There are 10 hidden switches. A switch that is on adds its own fixed numbers to the row, and there is some noise. The rows also spread widely along 13 directions, which tell nothing about the answers.
In the rows, 128 means zero.
Some rows, each with its switches (1 for on, 0 for off) after it:
99; 122; 128; 136; 130; 133; 139; 100; 116; 152; 107; 137; 152; 155; 129; 146; 121; 160; 147; 135; 92; 132; 106; 107; 109; 131; 133; 131; 99; 116
1 1 1 1 0 0 0 0 0 0
132; 137; 127; 143; 132; 124; 123; 92; 129; 153; 105; 140; 135; 129; 143; 174; 134; 141; 146; 142; 122; 113; 109; 135; 134; 113; 126; 146; 102; 116
1 0 0 1 0 0 0 0 0 0
141; 111; 118; 158; 147; 156; 119; 118; 161; 149; 135; 122; 112; 100; 142; 140; 131; 149; 124; 140; 135; 136; 130; 107; 108; 138; 156; 113; 109; 114
1 1 0 0 1 0 0 0 1 0
157; 114; 139; 118; 113; 112; 100; 136; 150; 112; 131; 163; 124; 153; 119; 159; 156; 119; 117; 147; 139; 93; 151; 145; 102; 136; 154; 146; 145; 151
0 0 0 1 0 0 0 1 0 0
132; 112; 141; 128; 110; 114; 125; 123; 145; 141; 133; 115; 144; 128; 137; 143; 158; 146; 106; 126; 129; 129; 107; 112; 96; 151; 144; 119; 129; 156
1 1 0 1 0 0 0 0 0 0
111; 112; 118; 157; 136; 161; 132; 141; 117; 139; 137; 133; 115; 172; 140; 109; 120; 166; 134; 146; 107; 133; 149; 101; 99; 142; 125; 111; 126; 114
1 0 0 1 0 0 0 0 1 0
116; 119; 111; 140; 160; 160; 127; 118; 139; 148; 130; 110; 114; 126; 135; 116; 124; 140; 118; 135; 116; 152; 116; 101; 102; 135; 150; 120; 121; 107
1 1 0 0 0 1 0 0 1 1
113; 137; 128; 131; 146; 142; 126; 133; 142; 150; 117; 117; 124; 145; 126; 115; 116; 132; 129; 138; 126; 127; 130; 116; 114; 113; 128; 143; 138; 151
1 1 0 1 0 0 1 0 1 0
124; 150; 109; 145; 153; 128; 87; 132; 167; 139; 136; 138; 113; 164; 141; 138; 102; 125; 130; 149; 114; 112; 129; 127; 125; 117; 132; 144; 121; 154
1 0 0 1 1 1 0 0 0 1
108; 128; 142; 135; 113; 114; 109; 143; 130; 116; 137; 159; 143; 179; 110; 117; 138; 119; 151; 133; 116; 106; 112; 134; 104; 123; 125; 121; 136; 160
1 0 1 0 1 1 1 0 1 1
129; 117; 137; 142; 115; 125; 127; 135; 145; 144; 118; 137; 120; 143; 141; 131; 134; 147; 128; 139; 138; 112; 147; 121; 110; 135; 122; 126; 144; 152
1 1 0 0 1 0 1 0 0 0
121; 145; 138; 111; 124; 95; 103; 127; 154; 144; 109; 134; 149; 143; 120; 147; 125; 98; 133; 131; 137; 104; 97; 148; 131; 111; 123; 153; 138; 192
1 0 1 1 0 0 0 0 0 1
120; 104; 108; 134; 123; 110; 113; 133; 126; 103; 117; 166; 131; 193; 133; 123; 135; 136; 149; 131; 136; 132; 143; 138; 112; 134; 120; 142; 114; 139
1 1 0 1 0 0 0 0 1 0
118; 141; 132; 136; 135; 116; 123; 106; 161; 157; 109; 126; 145; 118; 138; 153; 116; 146; 134; 133; 119; 126; 101; 104; 127; 122; 145; 143; 101; 147
1 1 0 1 1 0 1 0 0 0
137; 134; 146; 132; 120; 115; 111; 137; 142; 112; 140; 147; 134; 131; 107; 134; 139; 129; 140; 122; 129; 111; 110; 106; 128; 142; 147; 127; 120; 137
1 0 0 0 0 0 0 1 0 0
145; 141; 140; 130; 143; 131; 114; 122; 138; 139; 146; 116; 102; 104; 137; 137; 150; 117; 107; 127; 147; 119; 104; 113; 128; 146; 138; 126; 148; 111
0 0 0 0 0 0 0 0 1 1
135; 113; 129; 164; 132; 142; 134; 139; 130; 125; 131; 147; 119; 145; 140; 125; 146; 155; 137; 141; 126; 124; 135; 107; 102; 128; 144; 113; 110; 114
0 0 0 1 0 0 1 0 0 0
108; 123; 139; 128; 138; 128; 100; 122; 155; 127; 152; 132; 157; 129; 101; 119; 135; 107; 128; 112; 106; 127; 82; 122; 107; 149; 160; 104; 116; 144
1 0 1 0 1 0 0 1 0 0
130; 132; 131; 119; 115; 115; 111; 100; 131; 131; 125; 120; 151; 124; 107; 154; 137; 135; 138; 125; 126; 129; 99; 116; 118; 137; 131; 141; 126; 137
1 1 0 1 0 1 0 0 0 0
121; 129; 134; 127; 136; 135; 120; 115; 158; 149; 130; 121; 144; 127; 125; 145; 132; 144; 108; 139; 105; 129; 110; 104; 96; 130; 169; 130; 113; 142
0 1 0 1 1 0 0 1 0 0
151; 115; 142; 144; 77; 110; 143; 109; 116; 125; 113; 116; 159; 104; 115; 154; 177; 157; 141; 128; 158; 139; 105; 112; 104; 112; 123; 122; 120; 142
0 0 0 0 1 0 1 1 0 0
116; 118; 124; 125; 127; 123; 120; 123; 143; 143; 113; 119; 137; 133; 126; 128; 129; 121; 121; 123; 132; 132; 110; 127; 112; 132; 126; 125; 139; 154
0 1 0 0 0 0 0 1 0 1
116; 118; 136; 111; 147; 125; 127; 120; 140; 141; 116; 129; 120; 133; 135; 116; 142; 105; 115; 125; 140; 127; 107; 131; 113; 140; 136; 130; 151; 133
1 1 1 1 0 0 0 0 0 1
118; 126; 101; 140; 129; 116; 112; 99; 133; 135; 108; 136; 150; 143; 130; 165; 113; 145; 147; 132; 112; 143; 105; 112; 127; 127; 138; 145; 86; 118
0 0 0 0 0 0 0 1 1 1
115; 120; 131; 129; 154; 134; 117; 141; 142; 123; 118; 169; 114; 168; 124; 110; 132; 103; 139; 136; 122; 108; 126; 154; 111; 113; 142; 131; 133; 139
1 1 0 0 0 1 0 0 0 1
134; 114; 142; 129; 131; 129; 121; 140; 157; 138; 119; 139; 121; 128; 131; 127; 148; 115; 119; 141; 141; 110; 120; 139; 99; 120; 147; 123; 145; 165
1 1 0 1 0 1 0 0 0 1
133; 137; 120; 134; 128; 120; 116; 110; 126; 125; 126; 125; 139; 138; 118; 143; 145; 135; 142; 121; 131; 135; 104; 126; 125; 119; 124; 142; 109; 128
1 1 0 0 0 0 0 0 0 0
115; 115; 116; 148; 125; 121; 112; 126; 133; 117; 115; 169; 140; 176; 125; 129; 137; 125; 160; 132; 126; 120; 123; 154; 106; 108; 122; 125; 113; 141
0 1 0 0 1 0 1 0 0 1
132; 152; 119; 134; 146; 141; 124; 131; 141; 138; 138; 109; 103; 143; 137; 120; 126; 152; 114; 140; 127; 138; 130; 89; 117; 121; 134; 144; 130; 122
1 1 0 0 1 0 0 0 0 1

New rows, each followed by its switches (1 for on, 0 for off):
112; 130; 147; 131; 139; 141; 133; 129; 143; 146; 109; 137; 148; 119; 100; 119; 126; 117; 152; 131; 126; 116; 106; 132; 112; 101; 141; 128; 130; 156
1 1 0 1 0 0 1 0 0 0
142; 152; 122; 114; 137; 122; 100; 126; 136; 136; 117; 131; 112; 169; 123; 146; 138; 108; 123; 156; 134; 103; 140; 155; 116; 92; 118; 174; 153; 158
1 0 1 1 0 1 0 0 0 1
129; 131; 121; 121; 133; 123; 115; 112; 143; 142; 126; 119; 122; 150; 141; 141; 138; 140; 107; 139; 122; 130; 131; 126; 109; 131; 134; 149; 132; 139
1 1 0 0 1 1 0 0 0 0
119; 136; 137; 113; 125; 118; 119; 116; 142; 140; 114; 139; 139; 142; 118; 143; 117; 134; 137; 140; 130; 120; 122; 118; 123; 125; 136; 153; 130; 150
1 1 0 1 1 0 0 0 1 0
118; 146; 138; 124; 135; 128; 102; 138; 134; 112; 146; 143; 142; 148; 89; 118; 121; 114; 145; 127; 117; 118; 102; 116; 120; 129; 146; 135; 127; 144
0 0 0 1 0 1 0 0 1 0
140; 116; 132; 128; 141; 137; 120; 107; 144; 137; 124; 144; 126; 119; 129; 150; 144; 126; 124; 145; 133; 121; 126; 128; 105; 134; 161; 133; 124; 110
0 0 1 1 1 0 0 0 0 0
150; 99; 120; 147; 137; 155; 119; 142; 145; 118; 148; 134; 103; 136; 129; 122; 161; 142; 106; 141; 131; 132; 147; 109; 77; 143; 164; 107; 134; 110
0 1 0 0 0 0 0 1 0 1
101; 128; 122; 137; 119; 131; 114; 127; 143; 150; 114; 127; 157; 152; 111; 127; 106; 131; 148; 138; 109; 124; 116; 133; 105; 108; 120; 127; 134; 175
1 0 0 0 1 1 1 0 0 1
126; 154; 130; 108; 141; 131; 100; 118; 148; 142; 126; 132; 133; 136; 97; 153; 104; 121; 137; 138; 114; 110; 127; 120; 132; 124; 144; 166; 134; 142
1 1 0 0 0 0 0 0 1 0
110; 120; 128; 118; 139; 139; 122; 119; 148; 148; 102; 154; 149; 139; 107; 148; 101; 128; 144; 148; 106; 116; 124; 125; 104; 120; 160; 143; 122; 142
0 1 0 1 0 0 0 0 0 1
134; 111; 144; 140; 136; 153; 119; 148; 157; 141; 135; 143; 114; 122; 116; 124; 136; 124; 118; 140; 126; 102; 141; 126; 97; 136; 157; 108; 147; 146
0 1 0 0 0 0 0 1 0 0
113; 130; 137; 130; 128; 132; 133; 117; 135; 141; 121; 124; 130; 134; 127; 125; 122; 147; 133; 132; 127; 134; 114; 94; 119; 136; 133; 129; 125; 131
1 1 0 1 1 0 0 1 1 0
126; 89; 140; 129; 126; 138; 131; 149; 149; 131; 105; 156; 123; 139; 118; 110; 134; 116; 136; 144; 146; 109; 158; 136; 96; 130; 144; 118; 155; 157
1 0 1 1 0 0 1 1 0 0
127; 107; 120; 132; 101; 113; 126; 145; 125; 113; 129; 122; 147; 157; 120; 114; 145; 152; 130; 124; 141; 149; 127; 108; 103; 138; 125; 129; 122; 159
1 0 0 0 0 0 0 0 1 0
103; 123; 139; 131; 130; 128; 111; 107; 130; 150; 143; 136; 139; 166; 140; 136; 139; 128; 118; 131; 97; 110; 105; 139; 103; 154; 126; 113; 137; 132
1 0 1 1 1 0 0 0 0 0
138; 139; 118; 118; 131; 134; 102; 122; 128; 137; 128; 119; 115; 146; 112; 141; 129; 114; 125; 146; 137; 119; 138; 136; 114; 121; 118; 154; 160; 138
0 0 1 0 0 1 0 0 1 1
106; 147; 130; 127; 117; 107; 131; 112; 118; 126; 107; 130; 153; 157; 118; 136; 121; 148; 151; 128; 108; 136; 93; 91; 126; 117; 125; 148; 108; 135
1 0 0 1 0 1 1 1 0 1
133; 118; 125; 152; 155; 133; 111; 127; 160; 133; 145; 134; 104; 128; 159; 117; 148; 122; 109; 125; 143; 127; 114; 127; 114; 147; 143; 108; 123; 124
0 1 0 1 1 0 0 0 0 0
136; 152; 123; 152; 165; 129; 98; 126; 153; 133; 150; 122; 83; 139; 157; 122; 142; 116; 113; 116; 135; 114; 119; 120; 143; 145; 118; 127; 133; 113
1 1 0 0 0 0 1 1 0 0
113; 145; 112; 152; 117; 112; 103; 111; 143; 142; 117; 119; 148; 142; 121; 147; 101; 147; 164; 124; 128; 134; 103; 106; 143; 121; 99; 137; 98; 158
1 1 1 0 1 0 0 1 1 0
124; 130; 142; 102; 122; 117; 112; 117; 145; 134; 124; 144; 148; 141; 106; 145; 132; 118; 126; 136; 120; 111; 119; 139; 113; 129; 151; 150; 139; 151
1 0 0 0 1 0 0 0 0 0
121; 143; 145; 118; 137; 142; 121; 113; 143; 141; 138; 106; 130; 115; 103; 127; 125; 135; 121; 136; 115; 131; 111; 79; 104; 137; 156; 135; 142; 126
1 1 1 1 1 1 1 1 1 0
138; 164; 105; 157; 172; 130; 92; 132; 170; 144; 133; 116; 81; 136; 159; 132; 113; 117; 118; 131; 138; 116; 127; 114; 150; 122; 118; 144; 126; 131
0 1 0 0 0 0 1 1 0 1
106; 113; 138; 119; 143; 118; 137; 128; 137; 132; 109; 145; 133; 150; 135; 110; 140; 118; 115; 118; 124; 129; 109; 130; 113; 136; 148; 129; 125; 137
0 1 0 0 0 0 0 1 0 0
136; 133; 128; 139; 121; 117; 113; 121; 138; 129; 130; 123; 139; 131; 123; 146; 143; 138; 134; 130; 128; 129; 111; 116; 116; 124; 137; 139; 114; 142
1 0 0 0 0 1 1 0 1 0
100; 112; 120; 132; 137; 121; 123; 118; 152; 158; 101; 139; 144; 158; 148; 143; 112; 138; 118; 132; 100; 124; 122; 128; 113; 138; 143; 134; 109; 154
0 1 0 0 0 0 0 1 0 0
128; 132; 134; 133; 118; 128; 118; 134; 149; 145; 137; 102; 150; 128; 117; 135; 139; 144; 111; 130; 122; 131; 107; 106; 98; 128; 141; 126; 126; 173
0 1 0 1 0 0 0 0 0 0
154; 156; 148; 104; 126; 111; 107; 119; 151; 128; 134; 123; 118; 106; 108; 154; 139; 114; 120; 138; 151; 111; 112; 105; 133; 126; 150; 160; 148; 138
1 0 1 0 1 0 0 1 1 1
134; 143; 117; 149; 140; 114; 105; 92; 145; 130; 137; 112; 137; 105; 135; 145; 146; 124; 136; 107; 139; 145; 71; 120; 144; 130; 129; 124; 91; 115
1 0 0 0 1 0 0 1 0 0
138; 137; 122; 146; 119; 135; 104; 122; 140; 136; 140; 114; 133; 141; 117; 145; 142; 136; 135; 146; 131; 126; 115; 121; 104; 104; 123; 129; 127; 151
1 0 1 1 1 0 0 1 1 1
128; 131; 134; 174; 149; 167; 127; 134; 157; 154; 148; 120; 111; 105; 139; 125; 121; 163; 134; 144; 121; 127; 117; 81; 110; 131; 151; 98; 104; 121
1 1 0 1 1 0 0 0 1 0
115; 145; 131; 129; 139; 122; 126; 121; 126; 138; 120; 129; 118; 143; 133; 123; 121; 132; 133; 119; 128; 122; 117; 108; 138; 142; 116; 140; 138; 120
0 1 0 0 0 0 1 0 0 0
144; 115; 139; 118; 131; 124; 118; 125; 137; 126; 135; 143; 108; 145; 139; 143; 150; 132; 107; 148; 131; 113; 144; 115; 103; 156; 157; 142; 143; 119
1 0 1 1 0 1 0 0 1 0
122; 136; 125; 131; 137; 133; 97; 112; 144; 149; 134; 141; 124; 151; 130; 155; 120; 122; 131; 144; 114; 105; 123; 143; 119; 129; 128; 137; 138; 133
1 0 0 0 1 0 0 0 1 1
130; 104; 132; 122; 118; 131; 115; 121; 129; 110; 136; 153; 147; 165; 102; 142; 165; 134; 127; 132; 102; 121; 132; 135; 77; 133; 163; 129; 123; 125
1 1 0 0 0 0 1 1 0 0
123; 127; 146; 103; 129; 116; 130; 139; 151; 139; 107; 125; 127; 133; 122; 120; 127; 121; 112; 134; 145; 122; 128; 112; 118; 128; 143; 152; 151; 171
1 1 0 1 0 0 0 1 1 0
111; 123; 105; 117; 153; 121; 100; 110; 149; 140; 128; 120; 126; 166; 145; 137; 121; 125; 97; 125; 107; 139; 125; 125; 113; 155; 144; 148; 123; 129
0 1 0 0 0 0 0 1 1 0
127; 115; 130; 133; 124; 136; 125; 127; 129; 123; 116; 143; 139; 143; 107; 129; 137; 134; 146; 137; 128; 126; 127; 125; 109; 118; 138; 130; 123; 134
1 0 0 1 0 0 0 1 0 0
109; 145; 138; 173; 141; 145; 122; 139; 155; 165; 136; 136; 115; 142; 151; 127; 106; 157; 140; 137; 105; 103; 117; 106; 131; 129; 120; 105; 110; 148
1 1 0 0 1 0 0 0 0 0
117; 95; 112; 132; 134; 145; 121; 106; 123; 144; 106; 148; 132; 141; 129; 143; 127; 121; 141; 139; 127; 128; 131; 154; 105; 135; 130; 124; 135; 110
0 0 0 0 0 0 0 0 1 1
123; 131; 132; 106; 103; 110; 134; 88; 119; 141; 121; 110; 140; 152; 139; 164; 145; 172; 100; 139; 98; 139; 119; 79; 94; 155; 145; 152; 136; 109
1 1 0 0 1 1 1 1 0 1
126; 133; 124; 130; 136; 149; 114; 135; 138; 122; 132; 142; 105; 161; 113; 114; 116; 135; 137; 151; 123; 118; 150; 108; 105; 124; 133; 135; 152; 128
1 1 0 1 1 1 0 1 0 1
138; 111; 116; 134; 153; 137; 109; 118; 158; 129; 115; 147; 129; 116; 116; 140; 135; 106; 141; 136; 142; 128; 114; 139; 107; 116; 160; 131; 113; 128
0 1 1 1 0 0 0 0 0 1
138; 113; 136; 146; 132; 120; 129; 128; 142; 140; 111; 153; 117; 131; 154; 147; 147; 132; 125; 142; 141; 112; 125; 137; 120; 126; 143; 132; 114; 136
0 0 0 0 0 1 0 0 1 0
111; 135; 133; 137; 138; 121; 122; 115; 135; 132; 105; 154; 131; 154; 126; 135; 123; 126; 153; 131; 116; 112; 114; 127; 129; 116; 128; 140; 117; 135
1 1 0 1 0 1 1 1 0 0
121; 132; 116; 96; 131; 128; 112; 103; 128; 132; 115; 110; 151; 145; 89; 129; 134; 112; 134; 131; 135; 144; 124; 141; 103; 105; 127; 167; 146; 146
1 1 1 0 1 0 1 0 1 0
112; 117; 128; 113; 129; 117; 94; 120; 155; 142; 98; 154; 148; 147; 99; 143; 103; 90; 158; 134; 138; 101; 128; 165; 127; 120; 120; 147; 146; 181
1 1 1 1 0 0 0 1 1 0
159; 122; 110; 150; 117; 132; 103; 118; 133; 115; 145; 119; 125; 138; 119; 156; 159; 155; 132; 138; 132; 137; 138; 112; 96; 128; 138; 137; 114; 120
1 1 0 0 0 1 1 0 1 0
113; 106; 123; 114; 128; 99; 111; 115; 141; 122; 109; 149; 150; 147; 125; 132; 135; 106; 132; 116; 136; 133; 102; 150; 118; 142; 138; 139; 120; 154
0 1 0 0 0 1 0 0 1 0
